The rows are grouped in 4 ways, from coarse to fine. Each group lies inside one group of the grouping before and may be the whole of it. The rows also spread widely along 11 directions, which tell nothing about the answers.
In the rows, 128 means zero.
Known rows, each followed by its group in each grouping:
[117 109 120 183  85 106 157 162 180 117  71 109 190 120 159 158 147 155
 114 146 119 104 127 136 130 171 110 140 132  88  96  89 140]	Rivag z_599 z_831 z_888
[156 119 205 184  67 120 161 146 108 142 151 171 109 146 119 166  69 167
 100  39 119  97  50  85 172 158  54 121 143  94 106  92 138]	Rivag z_479 z_748 z_821
[111 128 126 125 120 126  96 130 137 111 110  92 139  86  71 119 133 106
 118  90 109 120 145 132 149 142 141 121 121 125 109 127 114]	Tidu z_83 z_91 z_564
[125 141  71 130 134 131 158 128 116 130 128 112 145 130 154 119 122 148
 158 160 204 146 111 146 115 134 107 164 115 156  85  82  92]	Rivag z_451 z_534 z_978
[144 142 136 141 146 120 122 145 151 116 118 145 111  88  70 106 122 124
  87 131 114 121 152 136 149 120 119 100 121 109 155 124 140]	Kerag z_328 z_163 z_375
[119 131 156 117 127 141 159 152 152 110 129 100 155 137 144 159 127 113
 143 141 114 147 154 134 131 125 189 109 139 122 108 144 145]	Tidu z_926 z_935 z_428
[126 159 108 109 120 111 154  83 140 120 138 122  98 164  84 128 107 129
 120 133 152 144 168 164  97 109 141 128 110  51 138  78 110]	Rivag z_451 z_534 z_703
[141  92 159 129  96 198  95  82  65  91 228 164  93 145 150 126 107  96
 182  70  90  76  69  56 121 155  91 103 152 209 158 192 105]	Kerag z_328 z_848 z_705
[126 136 121 110 193 134  92 134  92 157 138 132 110  84 110  53 125 123
 131 147 150 151 129 141 157  81 118 121 127 210 153 178  90]	Tidu z_83 z_882 z_350
[107 148 170 109 119 151 110 150 135 150 143 117 126 157 109 121 115 101
 126 113  88 123 170 104 126  92 146  81 122 103 127 189 147]	Tidu z_926 z_935 z_181
[160 154 163 119 150 123 179 147 151 127 141 166  89 168 116 136  95 170
  92 148 119 141 150 159 125  76 138 102 131  75 163 115 185]	Kerag z_257 z_514 z_413
[113 118 138 110 110 141 116 109 115 107 154 111 118 117 105 110 133 120
 144 131 113 130 145 131 119 120 134  82 119 129 122 165 106]	Tidu z_83 z_91 z_925
[115 150  71 101 145 144 142  91 144 130 114 110 132 193 143 118 128 106
 154 186 142 152 201 162  56 100 163 138  96  79 144 131 110]	Tidu z_926 z_605 z_302
[123 100 214 180 116 156 157 166 156 141 124 154 157 137 190 160 109 116
 129 136  87 124 107  98 154 138 142  83 153 130 134 176 132]	Tidu z_926 z_746 z_964
[123 137  88 116 137 161 130 121 176 104  95 118 149 196 146 158 132  87
 143 137 100 105 192 144  71 124 185 173 131  82 153 106 149]	Kerag z_328 z_791 z_192
[137 137 146 140 126 128 187 124 142 118 126 132 133 159 170 158 100 131
 136 151 165 150 112 140 116 127 148 141 139 104 121  89 116]	Kerag z_328 z_791 z_425
[146 131 143 123 153  90 154  93 164 101 103 112 105 140  87 149 128 136
  98 112  98 148 169 190 122 115 198 142 144  51 177  74 132]	Tidu z_83 z_775 z_643
[135 109  88 155  91 120 156 100 142  71 109 101 157 102 143 158 145 136
 147 148 157 123 103 151 105 188 124 155 119 120  98  56 107]	Kerag z_257 z_847 z_121
[126 135 157  99 145 122 125 181  89 124 158  95 120  95 100 134 124 150
 136  64 141 139  91 122 185 115 138 143 160 210  82 137 145]	Tidu z_749 z_156 z_424
[121 149 131  81 131 190 150 137 103 122 184 128 112 175 159 128 103 120
 168 150 152 136 135 115  98  92 141 117 125 165 109 169 145]	Kerag z_257 z_754 z_395
[110 128 206 125  66 130 125 113 117 140 162 107 108 164 132 133 109 132
 109  94  99 102 102 106 123 104 112  80 133  87 123 160 123]	Kerag z_257 z_754 z_956
[133 139 159 158 120 107 172 142 152 132 114 128 134 130 120 152  95 135
 111 114 145 146 118 140 157 140 143 137 139  95 120  83 128]	Rivag z_599 z_330 z_586
[131 145 125 165 144 134 150 166 187 149  53 139 153 158 140 151 109 130
  95 136 120 117 145 152 125 120 146 176 127  72 145  80 162]	Kerag z_257 z_847 z_447
[143 106 146 184 127 162 169  89 157 111 144 185 137 149 170 156  96  97
 156 156 110 133 129 128 113 162 151 120 140 109 181 121 106]	Rivag z_599 z_536 z_206
[138 145 101 129  96 109 122 102  82 124 158 116 104 123  61 116 113 156
 121  74 163 122 111 130 140 137  72 150 109 117 102  69 114]	Rivag z_237 z_850 z_139
[114 159 176 140 135 169 163 167 133 175 148 147 134 154 146 140  56  99
 143 113 157 149 119  98 162 112 147 132 137 137 105 139 124]	Rivag z_599 z_536 z_238
[130 120 104 155 118 144  93 127 156  99  97 126 140 102  88 128 143 104
 113 106  88  87 145 131 127 157 128 139 124 119 151 113 141]	Kerag z_257 z_847 z_447
[133 156 127 110 149 115 184 139 157 111 129 121 122 104 120 114 124 147
 110 219 176 183 167 186 120  93 157  87 111 102 126 119 129]	Kerag z_257 z_754 z_956
[195 110 145 222 169 113 170 127 136 104 120 225 109  54 121 115  97 149
 102 154 159 150  69 137 186 167  74 112 137 161 188  80 104]	Kerag z_328 z_791 z_425
[132 133  95 109 126 153 126 129 128  90 142 109 133 127 115 146 125 112
 151 104 134 113 131 122 124 146 144 160 133 155 114 105 138]	Kerag z_328 z_848 z_705
[160 118 126 146 143 154 174 127 128 112 135 155 125 181 194 166 103 145
 151 125 131 115  96 124 105 135 134 182 155 143 153  95 147]	Kerag z_328 z_163 z_375
[119 146 160 126 141 168 159 153 150 157 108 133 137 185 155 163  73 107
 137 104 133 144 139 126 129 110 176 163 133  98 118 116 134]	Tidu z_83 z_91 z_925
[102 164 191 103 116 123 167 153 147 143 125  66 146 139 109 175  76  87
 124  78 154 166 133 125 161 127 204 135 134  95  68 103 117]	Tidu z_926 z_605 z_302
[ 82 188  63  38 139 163 110 127 119 132 148  60 130 172  76 116 114  76
 160 121 160 139 228 136  88  86 191 166 105 121  85 131 133]	Rivag z_599 z_831 z_888
[134 110 136 141 128 136 111 108  91 107 159 133 113  96 110 124 124 116
 151  83 129 127  92 117 151 151 119 131 144 186 134 132  92]	Tidu z_749 z_156 z_424
[111 124 110 136 122 159 127 157 142 146 118 140 151 158 188 102 138 142
 139 191 130 105 136 117  95 102  89 106 119 132 126 178 131]	Kerag z_328 z_848 z_705
[121 104 167 115  78  67 177 146 165  69 111  48 159 122 152 179 183 190
 110 142  96 111 107 178 119 134 165 112 166  86  84  98 169]	Kerag z_257 z_847 z_121
[148 129 173 157  81 131 166 120 154  77 151 152 116 103  86 161 103 115
 111 118 123 130 129 116 145 167 124  66 123  75 122 101 132]	Kerag z_328 z_791 z_425
[127 102 115 155  85 163 138 113 167  74 149 146 150 125 123 151 144 108
 154 153  75 101 171 123 101 174 134  80 122 104 141 152 149]	Rivag z_599 z_536 z_206
[120 145 113  80 140 138 138 137  97 122 163  93 113 138 136 106 128 140
 147 149 164 134 130 129 110  92 129 126 129 168 103 147 126]	Kerag z_328 z_163 z_375
[147 110 143 135 146 105 163 153 117 118 133 131 131  95 160 108 144 194
 129 171 149 152  94 156 148 115  99 103 139 172 116 139 128]	Tidu z_83 z_882 z_350

New rows, each followed by its group in each grouping:
[125 143 159 106  88 130 118 138 113 105 163  93 113 122  59 138 121 125
 124  65 101 118 141 105 151 130 129  86 119 114  92 142 155]	Tidu z_926 z_935 z_428
[ 84 130 156 149 102 139 127 150 188 153  87 123 173 135 141 127 124  84
 102 173 101 119 184 132 108 120 149  87 120  54 123 165 105]	Rivag z_479 z_748 z_821
[117 112 215 142 111 110 137 125 136 119 144 118 130 111 142 129 128 116
 110 127 102 122 101 121 150 117 146  73 164 121 140 161 102]	Kerag z_328 z_791 z_425
[129 128  88 105 131  82 124 135 128  89 113  63 141  92  85 117 180 166
 126 135 126 136 153 169 131 124 137 124 123 140 100 112 143]	Tidu z_926 z_935 z_428
[117 125 132 139  98 152 125 106 153 109 129 128 136 135 125 131 122  99
 125 146 112 112 151 126  99 137 135  96 113  92 141 134 117]	Kerag z_257 z_514 z_413
[113 133 156 140 142 133 144 174 137 155 108 103 167 120 166 138 116 120
 138 132 145 147 111 119 155 121 150 137 139 160  97 140 121]	Tidu z_926 z_935 z_181
[122 141  77 134 112 150 148 172 153 107  87 100 164 108 104 153 116 131
 140 125 169 141 149 137 135 166 129 158  95 120  57  75 142]	Tidu z_83 z_91 z_925
[102 134 160 116 100 119 108 127 127 137 126  82 130 138 122 117 139 132
 109 108 112 102 119 129 125 101 123 115 135 115 113 147 124]	Kerag z_257 z_754 z_395
[130 138 112 120 134 109 140  74 139 102 126 107 114 127 109 118 134 121
 121 153 144 144 148 175 100 115 154 131 121  95 153  95 101]	Kerag z_257 z_754 z_395
[109 119 141 108  95 140 142 120 154  69 142  81 149  99 116 154 149 101
 142 147 111 125 148 143 113 151 184  94 136 121 104 133 130]	Kerag z_257 z_847 z_447
[ 99 138 124 126  90 173 132 163 143 127 142 105 161 145 127 152 109 102
 155 110 125 108 152  97 128 147 135 126 121 131  74 142 150]	Rivag z_599 z_536 z_206
[119 108 157 218  93 107  96  77 167 152  96 164 134 111 106  96 120  97
  91 128  78  96 131 122 134 152  86  84 117  52 192 132  69]	Rivag z_599 z_536 z_238
[159  76 118 197  95 134 121 109 141  73 119 153 148 102 130 155 146 132
 139  99  74  90  97 113 133 209  90 121 133 143 153 118 131]	Tidu z_926 z_605 z_302
[100 129 174 130  91 142  89  95 131 123 136  98 125 124  89 135 111  64
 116  65  91  93 123 106 132 140 154 122 133  99 133 130  97]	Kerag z_257 z_847 z_121
[132 130 207 143  69 112 145  98 108 141 158 131  96 146 113 128  91 148
 110  86 126 130  92 113 140 124  88  75 119  68 116 125 102]	Tidu z_83 z_882 z_350
[159 142 101 140 205 166 144  93 138 125 129 191 101 144 138 106  98 100
 136 170 143 154 152 163 110 101 158 160 129 149 215 117 113]	Kerag z_257 z_754 z_395
[133 127  89 135 181 114 128 150 141 137 103 135 137 135 143  94 150 158
 125 176 123 133 155 166 123  95 129 151 141 157 167 141 143]	Rivag z_599 z_330 z_586
[ 99 108 160 121 132  88 116 124 126 134 118  68 152  96 163  97 162 143
 116 161 129 123  97 155 131  98 142 110 155 160 123 155  88]	Kerag z_257 z_514 z_413
[116 125  64 133 229 189  96 212 145 157  86 154 182  94 166  94 134  88
 150 179 135 125 162 130 145 109 152 191 145 252 144 182 131]	Rivag z_479 z_748 z_821
[117 122 125 149 136 137  99 172 120 170  93 126 149 124 153  89 134 155
 120 131 128 109 109 118 142 108  73 134 119 163 114 160 126]	Tidu z_83 z_882 z_350
[ 90 117 156 109  86 153 137 132 128 133 131  74 163 161 187 143 130 118
 160 134 130 123 121 114 103 126 148 118 132 126  74 159 106]	Tidu z_83 z_882 z_350
[117 127 125 123 108 137  81 136  98 131 140 109 119 140 112 102 141 132
 127  89 107  79 113  96 125 112  83 125 133 155 122 158 131]	Kerag z_328 z_791 z_425
[146 109 123 174 158 160 173 153 174  91 113 175 163  89 178 138 124 105
 145 209 147 149 133 140 133 160 148 111 136 159 149 126 114]	Kerag z_328 z_791 z_192
[130 120 138 122 139 133 120 198 126 112 135 105 147  87 111 126 146 151
 130 111 105 120 121 118 171 133 118 105 141 197  95 174 171]	Tidu z_926 z_605 z_302
[112 127 145 128 154 114 127  69 127 147 146 125 114 146 143  92 124 105
 140 162 118 144 143 154 111  90 162 116 146 119 183 156  72]	Rivag z_599 z_536 z_238
[114  95 222 214 100 147  98 194 179 153  78 154 174  88 152 140 120 104
  80  93  54  67  76  83 188 156 102 101 158 128 140 169 141]	Kerag z_257 z_847 z_121
[151 114 145 137 115 151 144  57 147  81 173 182  88 175 115 148 115 108
 136 123  67 109 159 141  87 134 150  96 142  69 206 133 128]	Rivag z_451 z_534 z_703
[129 137 109 116  97 156 125 122 184  95 107 133 127 184  93 154 137 119
 118 122  60 101 218 144  78 127 153 111 104  30 147 127 187]	Tidu z_83 z_882 z_350
[108 132  63 129 142  94  70 140 120 142  88  78 152  75  84  64 180 139
 119 149 138 122 154 146 128 114  87 124  99 161 114 144 103]	Tidu z_926 z_935 z_181
[130 123 111 122 141 118 119 116  79 160 155 124 107 189 160  97 129 179
 150 112 124 101  97 130 110  82  83 164 147 166 146 145 132]	Rivag z_599 z_536 z_206
[116 154  91 124 174 165 133 188 140 163  95 135 156 106 145  89 111 124
 138 191 184 162 159 137 139 103 119 132  97 169 100 149 120]	Tidu z_83 z_882 z_350
[158 128  87 172 119 139 118 121 143  98  98 152 123 112  81 140 118 127
 114  88 118  96 120 131 133 172 100 170 114 116 148  61 149]	Kerag z_257 z_847 z_447
[123 125 164 137 169  80 154 119 118 146 138 126 126  84 141  84 127 146
 114 180 160 166 114 165 158  94 137 102 155 157 153 143  75]	Rivag z_599 z_831 z_888
[100 135 138 104 114 171  97 202 126 116 154  98 161  81  81 130 136 105
 132  95 107 106 155  98 171 133 137 110 136 184  74 173 167]	Rivag z_237 z_850 z_139
[ 92 147  99 149 113 180  78 153 163 150  87 119 164 106 102 104 114  50
 118 134 128  96 174  91 121 145 118 124  91 114 114 147 101]	Kerag z_328 z_163 z_375
[143 157 159 145 117 177 186 120 132 124 151 157 116 151 135 174  46  91
 143 101 184 156 102 111 140 153 149 152 119 113 110  71 116]	Kerag z_257 z_754 z_395
[124 155 199 146 157 143 174 222 109 190 125 134 143  99 169 128  59 144
 116 121 208 159  43 103 208 103 109 144 144 196  67 122 124]	Kerag z_257 z_847 z_121
[143 134 124 112 163 145 140 153 131  91 146 131 122  86 103 127 126 124
 133 140 132 137 134 147 151 125 155 129 141 176 132 129 153]	Kerag z_257 z_847 z_121
[109 106 140 141  82 173 129  95 156  88 129 109 159 155 162 177 124  69
 159 116  94  93 130 112  90 172 174 142 137 102 126 120 114]	Kerag z_257 z_847 z_121
[170 120 151 128 164  60 149 106  76  97 163 118  84  74  98 108 134 184
 114 100 163 147  54 160 177 117 107 139 169 194 146  85 106]	Kerag z_328 z_791 z_425
[ 63 149  91 111 131 151 117 220 171 177  52  61 209 145 190 105 158 127
 128 213 156 115 165 138 100  84 134 145 109 131  58 166 140]	Kerag z_257 z_847 z_121
[118 118 143 190 128 133 115 158 114 181  85 127 158 108 174 107 108 135
 118 115 164 105  44 105 160 137  71 169 132 174 111 112  86]	Kerag z_257 z_847 z_447
[136 117 133 165  88 168 142 146 145  98 142 165 144 103 107 156 102 104
 133 112 117 110 132  99 140 183 104 104 118 120 108 123 133]	Rivag z_479 z_748 z_821
[141 119 128 140 133 120 130 178 143 114 112 129 129  99 100 120 148 179
 103 128 103 116 140 141 150 124 104 100 127 125 123 137 171]	Tidu z_83 z_775 z_643
[134 128 130 113 112 113 152 111 157  78 136 104 128 128  91 152 141 126
 128 134 100 141 174 157 112 141 168  92 123  80 128 122 145]	Tidu z_926 z_605 z_302
[114 158  88  98 122 129 150 121 134 123 138 106 123 168 114 117 125 135
 144 169 154 148 186 153  90 102 141 119 108  91 115 122 135]	Rivag z_599 z_330 z_586
[146 150 181 138 159 132 154 128 114 149 156 172  83 114 108  98  81 134
 106 147 151 158 108 138 156  88 119  89 131 128 165 139 115]	Kerag z_257 z_847 z_447
[136 127 166 159 162 196 158 130 181 134 110 195 136 179 167 163  71  70
 138 139  88 142 165 125 117 124 193 135 138  85 187 142 135]	Tidu z_83 z_91 z_564
[ 95 172 149  89 107 148 148 135 139 141 138  78 137 176 102 167  79  80
 137  70 145 136 167 117 128 119 195 166 133  87  81  96 132]	Rivag z_599 z_831 z_888
[159 126 133 150 106 161 163 134 140  93 172 181 107 154 112 151 105 146
 144 120  95 115 141 114 128 147 108  99 130 111 144 131 180]	Rivag z_599 z_536 z_238
[137 139 133 120 161 150 176 103 112 140 149 147 115 196 202 131  90 120
 163 166 176 156 112 139  94  94 153 162 140 139 151 114  91]	Kerag z_328 z_791 z_192
[136 153 222 183 125 165 146 173 172 168 113 200 114 122 102 132  56  97
  73 114 105 127 125  98 178 118 119  75 123  71 160 144 145]	Kerag z_257 z_847 z_447
[103 125  68 121 112 146 127 154 146 112  97  76 178 122 167 125 162 136
 146 183 156 118 143 145  95 134 127 149 111 155  87 126 130]	Kerag z_257 z_754 z_956
[114 117 137 132 140 164 138 149 160 127 112 139 147 148 161 128 128 117
 141 170 102 133 163 140 110 111 158 106 129 117 140 172 132]	Tidu z_83 z_91 z_925
[109 114 120 129 115 150 111 189 119 137 124 110 164 125 153 129 141 144
 138 114 114  89 113 104 136 129  98 145 144 181  84 163 147]	Rivag z_479 z_748 z_821
[ 99 154 140 117 140 163 148 245 133 167 101  95 173  98 138 127  98 137
 134 132 185 155 119 110 182 114 126 134 117 180  29 145 145]	Tidu z_83 z_91 z_925
[150  96 145 142 129 116 113 126 127 109 134 145 109 155 151 115 162 172
 111 126  55  73 113 129 108 104  94 113 160 132 186 166 163]	Kerag z_328 z_163 z_375
[120  98 149 164 125  92 137 108 141 135 110 128 147 139 175 114 152 154
 117 160  98 109 118 150 115 118 119 121 157 113 167 140 102]	Rivag z_599 z_831 z_888
[137 135  95  97 181 140 171 115 130 120 134 141 115 198 180 136 132 148
 164 184 139 163 167 179  74  80 179 160 144 127 165 128 135]	Tidu z_749 z_156 z_424
[137 139  48 156 140 178 138 137 188  99  81 166 153 136 123 132 129 100
 133 196 129 120 197 150  81 150 132 144  87  85 152  99 152]	Kerag z_257 z_847 z_121
[105 103  96 120  76 143  86  97 162  85 102  88 146 170 105 146 171 112
 137 104  43  74 189 139  68 144 148 124 117  60 136 141 146]	Tidu z_83 z_91 z_925
[108 144 136 110  88 149 113  69 110 125 162 114  98 157 102 106 111  95
 136 131 131 119 145 122  86 110 124  90 103  83 137 142  91]	Kerag z_257 z_847 z_447
[107 120 172 170 118 126 153  98 147 159 108 138 153 137 173 137  90  85
 123 148 148 143 112 131 122 136 147 133 137  87 140 113  46]	Rivag z_479 z_748 z_821
[110 123 170 151 127 115 126 104 160 148 110 143 134 135 124 117 117  95
  96 147  96 125 157 146 117 110 148  96 138  63 171 147  85]	Rivag z_479 z_748 z_821
[157 119 134 137 110 124 202  80 138  80 155 144 112 157 172 158 114 145
 147 179 151 149 120 152  83 142 141 112 131  85 145  89 113]	Kerag z_328 z_163 z_375
[125 106  76 162 131 112 128 161 163 113  53 100 181 102 145 132 164 161
 125 147 125 115 126 159 127 153 115 166 123 132 103  93 135]	Tidu z_83 z_91 z_564
[152 128 142 152 136 194 123 185 164 113 123 186 127 155 125 150 112 125
 115 103  64  83 145 103 137 127 117 126 137 135 161 158 213]	Kerag z_257 z_754 z_395
[170 119 166 212 145 132 179 153 160 135  93 186 148 116 156 174  79 127
 119 102 135 146  83 118 176 173 126 156 141 125 149  70 130]	Tidu z_926 z_935 z_181
[142 146  82 100 166 141 101 108  80 120 181 150  79 107  68  70 120 134
 143 124 153 131 137 135 134 100  90 120 117 187 151 144 108]	Rivag z_451 z_534 z_703
[120 109 106 136  92 138 145 119 138  99 120  90 164 153 166 161 140 125
 162 131 125 118 125 126  96 167 137 140 122 123  96 119 120]	Tidu z_926 z_605 z_302
[122 142 146 132 125 174 123 117 123 131 173 151 111 142 102 126  85  80
 149  99 112 124 145  98 140 130 142 113 130 137 144 153 121]	Rivag z_599 z_536 z_238
[ 91 119 166  96  88 156  75 122  93 151 153  86 116 184 124 115 126 120
 141  60  74  82 123  92 111  93 118 115 135 125 112 194 124]	Tidu z_83 z_91 z_925
[101 127 131 104 105 113  97 167 131 131 109  60 152 137 126 125 161 156
 111  98 101  82 121 130 126 104 123 139 141 141  93 142 164]	Kerag z_257 z_514 z_413
[159 131  97 147 139 131 115  76  80 123 151 151  85 130 107 104  99 128
 135  91 158 114  88 116 122 138  78 169 120 155 163  85  89]	Kerag z_328 z_163 z_375
[153 102 135 141 123 127 139 177 127 100 127 135 137 112 142 134 152 195
 128 119  99 105 100 131 150 137  87 120 144 170 112 141 183]	Tidu z_83 z_882 z_350
[140 117 130 175 142 164 112  96 139 128 146 188 115 130 118 109 103  88
 139 126  89 114 142 114 132 142 121 117 132 133 199 150 109]	Rivag z_599 z_536 z_238
[126 128 150 124 105 184 156 141 129 104 149 114 145 161 167 185  96 101
 161  86 133 115  99 104 126 154 165 167 147 157  95 111 146]	Kerag z_257 z_754 z_395
[125 113 124 143 140 171  95 188 127 122 110 122 153  94 114 135 123 116
 140  71 104 102 111 101 174 153 126 160 139 201 102 145 150]	Tidu z_83 z_91 z_925
[173 135 121 115 116 144 174  75  63  99 211 174  56 174 134 122  90 177
 161 134 171 138  84 129  97 114  72 118 116 137 142 104 129]	Kerag z_257 z_847 z_121
[137 130  94 116 129 153 134  84 128 113 129 131 118 186 143 138 118 121
 156 124 123 127 155 145  80 126 144 163 117 102 149 107 124]	Tidu z_83 z_882 z_350
[140 136 252 169 122  73 184 200 140 177 116 137 125 111 134 133  87 192
  68 110 133 154  65 125 210 100  91  68 148 100 103 140 144]	Tidu z_926 z_605 z_302
[125 110 144 165 105 172 126 135 141 126 123 161 141 137 147 133 106 115
 139 126 102 112 123 102 125 148 104 102 117 116 130 155 122]	Tidu z_83 z_91 z_564
[133 115 158 167 126  96 137 180 166 113  80 106 159  67 116 140 149 156
  87 119 110 111  94 150 175 145 127 129 153 137 116 102 154]	Kerag z_257 z_847 z_447
[ 73 141  76  80  91 144  58 202 102 131 119  38 164  77  69  80 170 143
 137 106 139  96 149 102 142 120  76 105  90 184  14 181 143]	Tidu z_83 z_91 z_564
